All rows are made from the same 6 directions, up to rounding. Whole rows:
In the rows, zero is written as 128.
array([[136, 109,  87, 112, 160, 217, 121, 130, 142, 162, 131],
       [104, 135, 154, 110,  59,  86, 116, 103,  95, 101, 142],
       [124, 124, 112, 110, 118, 132, 114, 107, 109, 116, 122],
       [138, 136, 124, 165, 129, 152,  89, 124, 110, 120, 147],
       [117, 144, 150,  88, 110, 128,  98, 121,  71, 128, 130],
       [145, 123,  88, 156, 125, 128, 110, 113, 148, 103, 145],
       [165, 148, 100,  88, 178,  93, 122, 156, 141, 127, 135],
       [111, 114, 151, 160, 124, 129, 166, 130, 151, 138, 108]])

The start of a row, then its end:
[148, 139, 127, 159, 146, 128, 114, 148] -> [141, 129, 150]
[122, 105, 103, 119, 144, 192, 141, 120] -> [143, 153, 114]
[128, 128, 124,  97, 134,  81, 153, 127] -> [136, 118, 107]
[159, 131,  91, 158, 183, 136, 107, 128] -> [131, 115, 113]
[140, 122,  86, 107, 100, 115, 125, 122] -> [165, 112, 168]
[124, 116, 106,  93, 130, 128, 146, 118] -> [140, 130, 114]
[110, 118, 134, 134, 128, 134, 131,  99] -> [ 98, 118,  84]
[118, 104, 101, 128, 137, 144, 149, 101] -> [137, 122,  89]
[111, 128, 155, 118, 129,  99, 147, 119] -> [104, 123,  87]
[125, 139, 171, 144, 177, 115, 145, 146] -> [101, 143,  76]
[150, 126,  92, 103, 176, 150, 127, 139] -> [141, 142, 120]
[131, 128, 122,  97, 149, 145, 131, 136] -> [124, 145, 120]
[137, 123, 107, 177, 116,  88, 129, 110] -> [153,  88, 130]
[119, 122, 134, 144,  98,  95, 145, 118] -> [145, 110, 131]
[136, 137, 118,  72, 134,  95, 132, 134] -> [125, 125, 128]
[113, 118, 143, 125, 137, 138, 155, 128] -> [130, 143, 100]
[113, 140, 165, 166,  81, 192,  66, 123] -> [ 76, 138, 177]
[110, 144, 198, 128, 139,  74, 158, 146] -> [ 98, 135,  84]
[142, 134, 141, 123, 179, 197, 128, 176] -> [138, 187, 143]
[118, 133, 165, 119, 128, 144, 143, 155] -> [129, 161, 137]
[120, 111, 143, 191, 154, 120, 175, 130] -> [161, 130,  83]
[134, 134, 111,  77, 142,  74, 134, 116] -> [112, 106,  97]
[149, 126,  96, 185, 126, 141,  99, 121] -> [149, 107, 159]
[ 97,  98, 119, 101,  92, 187, 149, 107] -> [139, 151, 128]
[104, 121, 152, 163,  46, 108, 132, 112] -> [145, 108, 169]
[129, 141, 156, 178, 108, 134, 101, 137] -> [118, 125, 161]
[125, 125, 133, 122, 162, 147, 133, 126] -> [107, 140,  89]
[109, 132, 176, 118, 127, 138, 146, 145] -> [111, 157, 117]
[105,  81,  74, 142,  89, 229, 124,  78] -> [148, 132, 135]
[149, 138, 109, 121, 137,  94, 121, 136] -> [142, 113, 143]
[177, 148,  71, 113, 123, 100,  89, 150] -> [172, 107, 212]
[148, 172, 181, 206, 114,  68,  78, 152] -> [ 98,  97, 171]
[128, 135, 105,  84, 104, 132,  83, 100] -> [ 83, 108, 140]
[123, 132, 150, 141, 137, 101, 142, 130] -> [121, 123, 104]
[139, 141, 140, 107, 131, 153, 123, 168] -> [146, 163, 175]
[101, 116, 146, 111, 101, 204, 119, 122] -> [105, 162, 140]
[145, 144, 142, 146, 157, 104, 127, 153] -> [132, 130, 129]
[117, 115, 129, 114, 121, 164, 147, 134] -> [146, 154, 134]
[114, 138, 164, 123,  86, 142, 113, 139] -> [113, 143, 169]
[128, 103,  96, 159, 144, 163, 144, 111] -> [157, 128, 107]
